There are 8 hidden switches. A switch that is on adds its own fixed numbers to the row, and there is some noise. The rows also spread widely along 14 directions, which tell nothing about the answers.
In the rows, zero is written as 128.
Some rows, each with its switches (1 for on, 0 for off) after it:
[179 146  87 114  95 149 132  97 153 143 166 123 149 143 168 141 150 168
  96 138 130  68 133  73 175 155 104  93 139 129 111 146 118 137 131 131] -> 0 1 0 1 0 1 0 0
[111  74 123 123 166 157 136  97 181 140 128 136 127 141 204 108 148 100
  90  96 131 105 136 187 120 164 123 111 182 136 102 131 139 109 116 107] -> 1 1 1 0 0 1 1 1
[180 121 130 107 134  48 149 142 143 168  64 124 132 116 129  89  90  97
 174  96  63 170  97 143 106  98 105 103  96 188  87  44 134 148 113 173] -> 1 1 0 1 1 0 1 0
[130 130 128 105  57 167 135 124 121 149 112 122  99 140  88  78 154  98
  83  90 113  62  90 162 150 121 168 101 150 139 155 116 118  98 131  82] -> 0 1 0 0 1 0 1 0
[150  82 114  19 129  77 141 118  92 132 149 129 116 133 103 107 141  95
 106  93 140 122 121 125 103  82 112  68 153 153 146 122 176 104 116 131] -> 1 0 0 0 1 1 1 1
[161  83 109  71 164  95 128 126 123 145 170 113  98 104  89 129 136  99
  88 141 132 145 140 127 129 112 130  60 114  82 139 124 136  97 113 152] -> 1 1 0 0 0 1 1 0
[132 117 117  95 152 141 111 120 205 112 124 158 132 142 119 135 133 150
 104 101 122 136 152 139 123 195 130  78 109 109 165 155 108 146 107 154] -> 0 1 1 1 1 1 0 1
[143 126 168 117 141  65 114 157 180 155 138 114 143 103 171  89  82 103
 138 140 143 125 113 190  91 114 111 121 123 127 153 107 137  91 134 121] -> 0 1 0 0 1 1 1 0
[119 120 141 145  97 210  93 127 148 119 126 112 111 127 147 132 187 122
  86  67  70  75 105 196 203 152 143 117 178 161 117 177  63 104 111  90] -> 0 0 0 0 1 1 1 1
[143 110 123  97 132 130 105 113  80 126 169 156 126 110 115 183 138 100
  95 109 109 138 145  77 156  72 101  88 134 142 148 162 130 139 115 165] -> 0 1 0 0 1 1 1 1
[162  82  96 139 166 124 121 124 189 141 130  96 114 133 102 117 157 119
  86 119 110 188 131 172 115 164 120  83 140  56 108 119  88  98 143 131] -> 1 1 0 1 1 0 0 0
[137 132 105 122 137 168  96 127 174  89 181 162 128 109 108 139 113 131
 129  89 126 107 161 100 162 136 154 117  95 137 173 172 119 139  99 176] -> 0 1 0 1 1 1 1 0
[175  79  90 152 145 114  89 144 164 123 151 132 149 107  89 159 130 128
 109 129 108 208 141 125 124 124 120 120 123  80 128 138 100 127 157 165] -> 0 1 0 1 1 1 1 1
[ 92 101 140  85 168  83 148 125 157 121 114 188 110 119 161 115 114  91
 129  74 117 151 158 153  83 119 114  87 133 179 148  88 171 135  95 160] -> 1 0 0 0 1 0 1 0
[166  55 114 157 143  94  88 136 143 168 163 109 160 124 195 138 104 147
 113 203 123 173 126 176 124 125 114 142 135 107 100 135 160  78 165 125] -> 1 1 0 0 1 1 0 0
[173 125 119 164 108 105 122 137  71 147 185 150 189 114 133 143  77 109
 134 162 151 158 133  78 113  36  99 154 101 145 137 112 183 131 172 195] -> 0 0 0 0 1 1 0 1
[132 121 163 130 173 116 143 130 105 153 163 116 123 104 105 121 114  46
  81 131 135 148 122 149 110  74  96  79 105  79 155 114 137  85 124 161] -> 0 1 0 1 0 1 0 1
[136 140 118 197 111 143 150 125 163 115 155 147 168 136 123  86 123 105
 136  56 128 117 130 171 107 121 112 139 133 130 140  83 134 123 147 161] -> 0 0 0 1 1 1 1 0
[154  92 119 156 112 200 116 122 128 162 125  87 119 125 104 108 159 111
  75 128  94 111 100 187 170 143 157 119 141 103 107 140  95  87 142 110] -> 0 1 1 0 0 1 0 1
[167 121 127 146 159 142 102 124 162 121 169  92 137 143  75 123 125 114
 111 107 146 167 133 147 118 123 118  92 124  38 153 149  86 118 150 145] -> 1 1 1 1 1 1 0 0
[167 154 146 138  85 122 132 119  73 180 152  96 162 148 119 102  99 104
  84 188 143 101  79 129 136  91  93  92  99  94 154 108 147  98 153 134] -> 0 1 0 1 0 1 1 1
[114 132 136  91  87 113 116 121  91 138 135 172 138 168 128 139 114 137
  85 168 153 133 138  94 104 102 112  78 128 120 186 126 168 130 158 121] -> 1 0 0 1 0 0 0 0
[145 108 144 129 132  89  74 146 157 125 195 116 151 118 167 170 149 140
 129 128 119 145 143 161 127 109  85  93 156  93 144 167 106  93 150 120] -> 1 1 0 0 0 1 0 0
[ 93 178 183 172 146 199 123 106 142 114 139 139 112 152 104 133 109  70
  88  86 155 126 144 115 132  93 124  97 127  88 186 152  79 152 127 142] -> 1 1 0 0 0 1 0 0
[146 138 180 133 129  94 121 169 106 153 166 129 130  74 108 110  70  53
 150 131 121 122 104 147 128  44 148 121  65 138 155  92 146 110 119 175] -> 1 1 0 0 1 1 1 1
[127 125 127 165 167 161  84 114 184 118 105 170 141 129 180 191 112 134
 113 126 107 201 169  79 128 132  98 133 142 146 121 172  86 180 137 162] -> 0 1 0 0 0 0 0 1

New rows. What belongs after each?
[101 139 164 150 106  99 173 125 103 149 147 153 134 125 158 114 165  76
 122  55  93  95 116 193 117  93  83  76 147 152 128  56 151 104 121 143] -> 1 0 0 0 1 0 0 0
[128 109  97 190 139 239 101  90 160 128 116 126 117 161 102 127 126 116
  47 149 155 174 153 103 137 140 155 143 152  74 144 174  91 129 166 120] -> 0 1 0 0 0 0 0 0
[160 123 118 112  97 145 136  99 101 134 106 137 137 154 118 107 110  96
 144  61 117 112 118  90 132  56 131 134 153 196 116 116 149 157 139 139] -> 1 1 0 0 1 1 0 0
[140 109 117 176 120 183  77 112 116 122 196 142 136 124 129 202 154 138
  71 148 120 140 156  98 178 113 116 116 146  80 151 193  95 120 150 143] -> 0 1 0 0 1 1 0 0
[126 103 128  74 146  31 158 152 147 135 152 169 141  95 139 121 137 115
 134  98 109 143 149 169  79 133  87  58 110 146 156  69 175 101 106 180] -> 0 0 0 0 0 1 1 1
[156 132 136  85 121  77 158 137 123 154 183 132 137 102 137 117 120 100
 125 131 139  88 124 120 126  96 120  72  93 126 140  96 165 108 114 162] -> 1 1 0 0 0 1 0 1
[165  90  92 147 123 126 119 150 170 109 166 134 134 106  57 121 144 101
 133  77 124 177 142 137 100 102 157 120 123  90 138 118 116 121 161 157] -> 1 1 0 0 1 0 0 1
[164  99 138 169  89 139  69 145  75 165 173  95 163 119 177 142 141 132
 118 147  91 111  95 189 169  78 100 152 169 137 109 151 124  79 169 104] -> 0 0 1 0 1 1 1 0
[174  84  94 168 180 159  62 110 130 140 163  99 152 123 152 145 103 134
 115 170  99 188 136 145 152 132 102 141 108 104 110 178 126 101 131 168] -> 0 1 1 1 1 0 1 0
[185 153 108 150  93 103 135 120 121 160 163 110 164 107 186 134 158 132
 156  94  64  83 109 134 167 107  67 106 143 172  73  96 119 116 126 153] -> 0 1 0 0 0 0 1 0
[119 147 146 122 103 142 140 126 176 134 140 139 132 145 173  99 132 137
 102 113 132  66 115 169 145 175 129  90 127 142 142 119 120 127 112 122] -> 1 0 0 0 1 1 1 1
[156  96 113 131  84  97 143 185 169 125 194 140 120  72  90 139 193 109
 114  64 111 106 131 161 137 110 161  92 146  95 124  89  98 101 152 134] -> 1 0 0 0 1 1 0 1
[138 157 151 128 111 128 125 184 154 116 119 149 105  81  52 112 115  84
 136  64 103 130 131 128 135  88 169 107  90 137 165  91  83 143 119 165] -> 0 0 0 1 0 1 1 0
[180  87 103 157 104 167  90 122 105 162 106 103 150 130 114 110  94 129
 110 171  90 156  97 146 163 113 148 159 101 155 108 141 135 113 147 145] -> 0 1 0 0 1 1 1 1
[177 136 137 164 118 134 127 110 133 154 143 100 173 148 166 103  91  88
 139 104 157 118 102 125 112  71  95 153 158 131 103 112 128 143 168 134] -> 1 1 1 0 1 1 1 1
[200 152  96  81  80 110 154 148 129 154 157 109 112  96  92 116 139 125
 104 122 138  88 116  59 151  97 145  99 124 127 115  98 107 136 146 139] -> 0 0 0 0 1 0 0 0
[120  81 163 110 180 126  89 131  86 131 195 123 111  93 129 178 155  58
  98  95 101 141 130 173 147  65 100  79 145 100 146 166 121  87 105 146] -> 1 1 1 0 1 1 1 1
[ 94 130 140 150 165 196 102  81 151 122 124 145 106 176 139 169 154 121
  51 132 127 167 160 121 140 159  94  67 154  75 159 178  80 142 126 125] -> 1 1 0 0 0 0 0 0
[147  84 137 146 138  96 118 148 131 172 108 124 117 111 146 134 135 109
 105 139  85 183 116 181 118 117 115 110 143 116  95  78 113 119 149 134] -> 1 0 1 0 1 0 1 0
[179 103 108 141 150 162  94 154 143 129 185  74 103  91  64 114 135 112
 102 131 104 140 117 166 184 131 163 106  90  70 123 148  80  84 118 156] -> 1 0 0 1 1 1 1 0
[163 104  85 105  95  59 134 126 129 144 152 156 168 119 164 127 149 155
 157 104  75 121 137 145 112 128  80  91 135 180 118  89 179 110 127 160] -> 0 1 0 0 0 0 1 0
[103 131 146 178  95 188 114 128 148 127  73 133 116 141  90  85 160 118
 135  55  33 123 110 237 151 161 147 107 112 171 144 119  94 101 107 132] -> 0 1 0 0 0 0 0 0
[150 120 118  88 177 145  83 117 180 100 186 103 142 149 151 100 110 130
 133 104 166 124 146 156 112 142 113 110 132 106 155 194 140  97 119 132] -> 1 0 1 1 1 0 0 0
[118 161 183 118 145 124 110 117  94 128 188 148 155 129 160 141  78  90
 137 134 143 101 130 121 134  70  93  96  77 143 184 160 168 121 101 178] -> 1 1 0 0 1 1 0 1
[200 108  95 156 107 136 159 116  91 159 181 112 154 105 112 122 141  84
 140  79 105 100 111 111 155  59 125 130 129 138  73  82 144 128 142 177] -> 1 1 1 0 1 1 0 1
[129 101 153 124 148 139  89 108 118 115 113 119 127 161 155 176 166 100
  96  67  92 174 121 143 138  88  59  89 207 133 110 174  83 131 140 109] -> 1 0 0 1 1 1 0 1
[ 92 122 180 115 138 137  94 148 149 128  90 169 115 117 168 155 120 109
 106 108  95 148 138 148 132 111 122 111 142 176 152 152 103 138 116 128] -> 0 0 0 0 0 1 0 1
[140 105 141 138 143 157 151 121 118 174  78 116 119 127 151  59  68  58
  79 156 139 137  89 151 119  97 147 154 120 164 106  88 160 107 134 129] -> 0 0 0 1 1 0 1 1
[106  68 117  98 116 114 103 121  87 123 123 187 118 133 105 157 165 114
 116  72  55 152 142 164 133 116 125  69 136 161 151 113 158 121 108 149] -> 1 1 1 1 1 0 1 0
[136  91 128 136 207 129 111 114 174 123 178  92 121 119 186 119 147 106
 114 106 115 153 144 202 123 144  82  98 151 104 105 157 120  73 108 141] -> 1 0 0 0 1 0 0 0
[170 143 103 120 119 139 157  89 148 150 137 136 151 126 208 124 149 115
 128  67  90  58 114 108 163 139  83 108 153 193  67 104 130 149 104 151] -> 0 1 1 1 1 0 1 1
[141 108 115  70 153 131 142  88 137 132  83 141 103 159 105 126 129 101
  92  91 127 153 140  78 122 111 116  71 149 136 130 127 121 163 116 138] -> 1 1 0 1 0 1 0 0
[147  78 111 116 132 166 143 113 117 172 126 106  98 129 100  92 122  85
  53 175 131 136 107 146 141 126 169 104 107  97 121 119 142  89 132 121] -> 1 1 0 0 1 0 0 1
[145 109 102 108 150  96 151  92 104 144 114 162 143 130 133 160 154 126
 117 101  64 172 150 113 120 134  58  55 116 161 113 102 152 143 103 196] -> 0 1 0 0 0 0 0 1
[129  63 111 185 155 164 119 101  97 146 145 127 144 149 141 124 116 105
  86 151 124 185 138 172 124 106 114 135 134 110 118 127 164  93 153 154] -> 1 0 0 0 1 1 0 0
[147 126 156 147 123 151 102 135  65 138 175 106 124 104 100 143 149  54
 124  87  76 120  96 152 172  43 116 100 120 130 124 145 118  89 122 146] -> 1 1 0 1 1 0 0 1
[134 125 126  73 137 150 121 112 111 132  95 137  96 152  57 119 115 120
  69 131 124 149 131 103 140 131 136  68  97 119 179 143 120 137 111 153] -> 0 0 0 1 1 1 0 0
[154 123 101  59 126 121 143  86  74 147 144 153 108 142  92 148 127 127
  89 135 115 119 141  60 160 115 114  42  89 135 151 123 154 153  93 180] -> 1 1 0 0 1 1 1 0
[171 114  90 100 141 103 115 117 115 123 213 136 135 100 125 150 143 132
 143 110  98 117 151 107 157 112 106  80  95 133 128 138 151 113  98 189] -> 1 1 0 0 1 0 1 0
[130 127 138  93 113 107 159 121 131 151  58 138 117 154 128  66 112 101
 135  80 106 130 113 158  88 111 126  99 136 188 123  71 152 133 126 127] -> 1 0 0 0 0 0 0 0
[127 127 145 140  96 150 130 113 114 137  93 122 141 153 143  99 148  88
 142  55  66 111  91 183 137  94 104 106 154 187 106 114 128 111 126 114] -> 1 1 0 1 0 0 0 1
[195  78 114 132 118 137 122 146 103 165 143  71 122 101  81  94 124  67
 119 125 113 141  95 151 136  47 163 140 135 120  91 114 129  80 157 123] -> 1 1 0 0 0 1 0 1
[113 140 178 138  94 125 102 148 134 143 102 126 129 141 177 133 151 103
 101 106  91 122  91 178 134 108  97  97 178 143 120 123  83 115 144  81] -> 1 0 0 1 0 0 1 1
[150 145 165 136 158 121 104 178 195 130 173  83 123  78 137  96 125  75
 132 105 139 126 116 192 114  98 123 125 132  97 135 146  84  74 132 123] -> 0 0 0 0 0 0 0 1
[154  79 118 171 186 167 115 123 116 140 171  98 124 103  59 116 109  61
  73 147 138 196 131 158 126  97 137 124  97  55 145 142 123  83 137 178] -> 0 1 0 0 1 1 1 1
[134 121 127 129 127 145 178  90  94 144 176 166 140 135 138 143 127  64
  84  89 172  97 144  72 115  65 115  98 150 114 134  94 165 153 140 162] -> 1 1 1 0 1 1 0 1
[136  71 121 131 112  98  70 136 109 121 187 150 163 117 175 190 185 142
 149  85  58 143 134 189 135 101  81  98 167 150 123 158 145  91 140 136] -> 1 1 1 0 1 0 0 1
[138 148 142 126 144 109 126 151 147 112 174 144 132  96 105 122 124 100
 152  78 105 137 137 149 125 110 114  87  80 134 152 112 122 126 101 193] -> 1 0 0 0 1 0 1 1
[186  88  94 154 159 160  88  99 110 136 152  88 165 132 147 104  92 119
 149 126  91 149 119 153 156  99 102 160 112 165  95 170 161  90 121 169] -> 0 1 0 1 1 1 0 0
[160 121  99 142  96 198  83 110  93 129 136  95 128 161  85 108 132 143
  86 145 101 130 103 142 178 136 135 120 120 121 146 178 113  98 138 125] -> 0 0 0 1 1 0 1 0
[127  78 112  99 122 129  87 156 162 132 112 151  94 120 103 137 135 167
  89 161  96 165 148 157 150 171 178  91 107 120 153 137 108 121 125 129] -> 1 0 0 0 0 1 1 0
[125 104 130 154 120 165  83 130 188 116 142 111 144 150 127  97 137 136
 113 108 132 131 133 212 114 153 133 132 156 100 166 174 112  80 153  94] -> 0 1 0 0 0 1 0 0
[125 172 167 121  95  88 157 161 178 153 129 149 118 107 124  98 132 108
 129  93 116  83 119 173 109 147 139  61  97 108 162  51 104 135 122 135] -> 1 1 1 0 0 0 1 0
[170  67 104 139 171 167  98  80  93 153 124  86 138 166 114 125 109  99
  92 138 138 192 124 130 120  83 107 134 162  98 104 162 134 117 161 132] -> 1 1 1 0 1 1 0 0
[114  96 105 102  85 169  70 107 123  98 148 173 140 164 136 141 145 168
 133  99  93 110 148 141 152 139 146 112 134 185 169 190 162 121 118 125] -> 1 1 0 0 1 0 0 0
[144 120 141 108 120 141 102 137 140 141  89 116 132 134 111  63  97 101
 156  90 106 125 114 184 103 105 150 136 119 176 147 130 148 109 125 122] -> 0 1 1 0 0 0 0 0
[171 145  97 133 103 142 154  98  64 154 163 116 140 132  60 116 164 113
 114  94  84 109 116 136 149 121  92  56  96 108 136  91 133 112 118 184] -> 0 1 1 0 0 0 1 0
[108 132 147 144 120 140 149 142 124 130 204 148 136 114 120 101 129  89
  98 124 139  95 124 176 128 121 136  87  81  97 172 103 166  76 115 162] -> 1 0 0 1 1 0 0 1
[154  97 114 140 168 147 161  83 132 165  70 117 134 137 168 112 126  90
 112  94  74 155 122 144 136 126  89 114 144 186  63  98 134 136 104 164] -> 0 1 0 0 0 1 0 1
[145 113  97 132 144 136 131  89 148 126 136 127 154 168 153  89 122 163
 138 107 105 128 133 180 135 184  95  96 102 155 126 124 156 119 103 171] -> 1 0 0 0 1 1 1 0
[151 120 102 124  48 108 102 145 119 125 172 168 155 125  95 143 152 172
 128 121  84  96 126 142 158 141 135  86  99 135 177 119 141 117 136 149] -> 0 1 0 1 1 1 1 0
[146 103 120  61 116 102 117 128 101 131 121 169  99 118  88 187 148 101
  94 103 104 167 144  47 129  69 125  68 144 140 142 134 116 169 133 147] -> 1 1 0 0 1 0 0 1
[167 107 103 126 162 155  81 126 147 116 160  87 129 129 114 102 118 132
 137 119  97 155 122 172 159 138 124 114  99 126 122 170 120  90 106 161] -> 1 0 0 1 1 0 1 0
[140 128 148  66 131 150 107 105  69 149 146  92 111 136 104 110 138  92
  84 135 108 103  98 160 157 103 105  65 111 129 163 181 142  71  95 129] -> 0 1 0 0 1 0 0 1
[152  37  99  99 215 133 128  99  85 167 169 126 127 105 143 137  97  65
  55 189 158 181 151 107 113  86 119 116 119  89 119 141 196  83 129 170] -> 0 1 1 1 0 1 0 1
[144 104  68 151 140 179 141  73 177 123 107 124 141 178 124  95 163 150
 110  89  90 148 135 170 134 205 106  91 133 129 103 126 119 132 118 153] -> 1 1 0 0 0 0 1 1
[ 88 112 168 144 148 198 111 132 103 122 150 158 101 116  81 121 106  38
  84 104 135 132 129 151 136  77 183 114  94 103 185 142 138 111 114 152] -> 1 1 1 1 1 0 0 1
[185 166 156 162 124 131  74 143 127 126 165  59 151 120 111 126 134 118
 180  82  69 125  96 180 169  88  84 105 118 123 119 161  63 104 125 149] -> 1 1 0 0 0 1 1 0
[121  94 152 129 127 153  98 128  86 121 119 145 131 139  70 135 123  76
 137  61  91 161 124 162 119  62 141 111 128 151 160 140 134 132 131 154] -> 1 1 1 0 1 1 0 1
[124 118 132 122 149 170  97  84  80 152 114 135 111 160 172 171 125 142
  68 180  93 154 135 102 178 132  90  88 122 144 122 172 124 136 112 146] -> 1 0 0 0 1 0 0 0
[147 127 113 101 126  81 142  90  81 134 156 162 162 155 119 146 116 117
 111 113 139 146 147  89  94  86  56  72 133 127 171 109 178 142 138 176] -> 0 1 0 0 1 1 1 0
[141 126 112 104 127 112 162  97 124 144 146 156 152 141 153  98  99  92
 104 125 154 107 125 104 102 111 101 100 119 150 143 100 191 122 121 157] -> 0 1 0 1 1 0 1 1
[120  94 113 186 135 221 102  87 139 134 128 138 147 165 144 111 114 126
  88 127 120 126 137 171 151 160 142 145 128 123 140 161 141 111 135 138] -> 0 1 1 1 1 1 0 0
[132  71 118 123 127 174 112 148 131 160 134 125  81  88 114 124 146 104
  79 163  75 128 118 171 181 141 196 107  93 127 112 131 126  80 110 131] -> 1 1 0 0 0 0 0 1
[176  99 109 135 205 156 108  97 161 156 111  80 126 139 132 114  95  88
  88 153 157 202 141 109 100 107 100 132 156  82  99 155 105 126 155 138] -> 0 1 1 0 0 0 0 0
[131 104 137 179 141 182  85 123 120 133 197  91 137 130 120 104 112 105
 100 155 132 122 120 202 155 118 140 127 101  79 159 168 135  64 130 137] -> 1 1 0 0 1 1 1 0
[143  76 104  90 114  83 170 116 154 162  94 143 123 147 127  73 124 111
  99 114 122 125 111 164  99 145 138  89 138 137 120  55 169 116 131 118] -> 1 1 0 1 1 1 1 0
[159 127 102 196 103 157 149 113 177 155 134 145 176 132 184  75  80 144
 137 142 125  90 124 146 144 160 147 168  88 166 105  86 167 125 135 165] -> 0 1 0 1 1 1 0 0
